All rows are made from the same 8 directions, up to rounding. Whole rows:
(in the rows, 128 means zero)
[[162 159 142 123 145 141 121  96 148 128 126 128 132  93 129 122 126]
 [115  79 150 118 179 109 111 103 188  97 119 185 109  76 153  72 161]
 [ 68 106 171 100  91 143 152 139  53  68  60 124 152 185 152 169 149]
 [131  93 141 144 149 122 106 116 136 136 153 139 168 124  98 102 134]
 [113 126  91 156  75 131 116 116 110 141 171  87  69 225  77 139 101]
 [156 157 122 155 110 127 132 109 137 140 144 118 117 161 107 121  95]
 [ 95 145 160 122 189 164 100  79 156 138 176 107 146 101 134  90 143]
 [140 135 146 118 152 135 122 140 132  97 117 130 135 121 185 137 112]
 [ 95 121 179 135 168 146 121 138 108 100 139 118 195 158 179 120 109]
 [129 101 100 117 150 128 101 178 120 134 159 109 131 117 157 152 124]
 [151 116 131 112 125 142 100 113 111 116 127 113 138 121 109 152 139]
 [113 136 112 100 131 157 106 121 109 145 149  88 117 107 112 156 154]]

The start of a row, then its end:
[141 143 137 122 151 139 123 131 127 143 135 121] : [166  92 134 131 131]
[140 128 161 153 120 106 156 147 127  81  90 160] : [144 179 183 120  82]
[139 138 153 138 140 131 132 120 125 129 125 132] : [173 124 128 119 118]
[167 163 177 156  99 131 151  84 112 107  91 139] : [174 169 104 122  97]
[ 95 100 125 139 129 127 119 136 115 138 155 118] : [141 157 109 119 132]
[130  97 140 118 130 111 135 130 133 111  93 165] : [139 100 128 120 152]
[ 75  77 122  80 143 143 105 157  91 119 124 113] : [139  97 136 160 185]
[ 70 124 151 104 144 123 163 154 128  98  82 156] : [122 111 197 121 149]
[146 134 121 120 139 133 119 156 121 122 133 115] : [135 121 162 152 112]
[135 135 106 121  94 121 146 155 105 131 105 122] : [113 137 127 160 126]
[ 45 120 108 137 108 146 127 127  97 162 178  81] : [110 192  87 126 140]
[137 151  99 116 118 119 151 137 142 163 114 138] : [107  74 112 130 150]
[116  85 117 122  92  93 157 151 116 123  76 172] : [122 119 104 129 160]
[133 119 140 128 131 122 132 132 126 115 112 142] : [142 125 138 126 128]
[108 128 179 106 132 153 131  73  99 129  96 132] : [195  89  75 122 183]
[ 99 116 129 131 106 154  86  60 135  86 162  94] : [ 37 217 105 122 121]
[141 124 124  92 122 137 120 118 122 113  96 131] : [109  84 126 153 162]
[122 156 141 155 119 120 157 106 145 141 125 142] : [130 147 115  96 112]
[143  86 118 133 130 108 109 132 147 108 130 151] : [104 134 128 118 127]
[135 142 130 140 126 140 111  91 144 122 153 112] : [ 97 159 115 116 112]
[124  97 120 149 129  94 142 157 145 128 125 163] : [128 138 137 103 118]
[161 155 150 152 144 135 119 102 147 122 147 124] : [144 145 136 110  91]
[ 95 118 114 120 136 128 125 138 137 127 140 124] : [ 94 130 146 123 137]
[149  81 130  75 131 116 124 146 115 101  59 169] : [144  39 133 158 190]
[103 103 125 106 147 135 109 128 134 116 135 127] : [107 111 142 128 153]
[113 136 120 101 123 137 137 160 103 119 107 114] : [122 117 163 164 138]
[206  96 163 129 124 129  86  95 119  66 103 142] : [155 146 121 146 109]
[153 150 138 130 135 147 112  88 130 147 146 111] : [151 108  88 124 133]
[110 119  98 121 159 115 126 169 162 137 149 136] : [ 90  99 180 117 126]
[182 114 104 120 168 136  68 117 165 136 178 115] : [110  81 126 128 126]
[109 152 113 133  89 141 131 114 118 107 135  96] : [ 54 206 137 146 101]
[144 111 117 130 138 127 104 132 136 128 150 122] : [122 126 127 130 123]
[104 139 170 145 105 137 139  25 144 124 114 146] : [117 153  48  76 155]
[ 33 137 119 129 109 132 169 161  98 149 133 108] : [117 174 141 128 136]
[107  73  93 115 114 133  75  91 144 112 165 113] : [ 35 156  84 125 158]
[190 144 113 101 117 123 127 116 144 122  87 147] : [102  61 122 151 146]
[ 60 131 150 153 107 111 182 155 110 112 103 144] : [133 202 165 109 105]
[199 101  95  47 163 158  56 159 105 120 124  96] : [140   4 144 214 179]
[156 138 114  82 133 161  87  91 128 123 130 100] : [ 93  73 109 162 165]
[120 144 144 114 138 142 133 130 117 118 115 121] : [143 117 154 139 131]
[ 79 100 142 110 119 121 149 130 111 116  90 151] : [134 119 122 123 169]
[133 160 138 137 137 132 139 118 145 126 129 128] : [121 132 151 116 108]
[103  97 175 134 162 149  99 121  97 112 154 110] : [210 155 129 122 127]
[115 161 119  99 136 149 129 116 139 126 123 111] : [ 83  98 154 140 144]
[114 100 123 141  96 130 113 123  97 116 142 108] : [120 199  95 141 118]
[ 98 142 153 132 162 144 129 117 132 143 151 119] : [166 117 136 105 132]
[124 132 144 113 129 134 139 145 104 115  99 129] : [158 116 150 148 135]
[159 131 114 120 109 122 129 143 124 108 106 131] : [101 132 148 154 115]
[112 172 128 124 144 142 142 139 137 131 136 110] : [111 127 178 130 109]
[138 106 150 152 164 123 103 104 157 124 161 142] : [154 132 121  87 116]
[ 91  87 168 164  81  92 170 105 115  93  76 183] : [141 207  94  88 127]
[137 141 127 143 126 124 128 108 152 124 137 133] : [ 99 144 129 109 111]
[ 87 149 124 148 117 121 158 123 146 137 135 132] : [ 91 166 137  99 114]
[111 103 140 137 138 127 120 142 112 126 141 125] : [165 149 128 124 125]
[107 130 137 120 111 128 146 123 118 110  99 136] : [113 143 136 132 136]
[121  85 116 133  89 112 123 121 115 109 115 140] : [ 95 172  92 132 137]
[106 117 146 129 141 138 115 119 124 108 139 120] : [132 155 143 122 123]
[133 103 155 148 149 130 106 136 115 111 151 122] : [181 165 140 122 101]
[ 44 186 160 142 141 152 168  93 138 148 143 112] : [124 157 141  84 127]
[138  50 125  96 168 133  62 147 121  96 147 126] : [143  95 144 149 157]
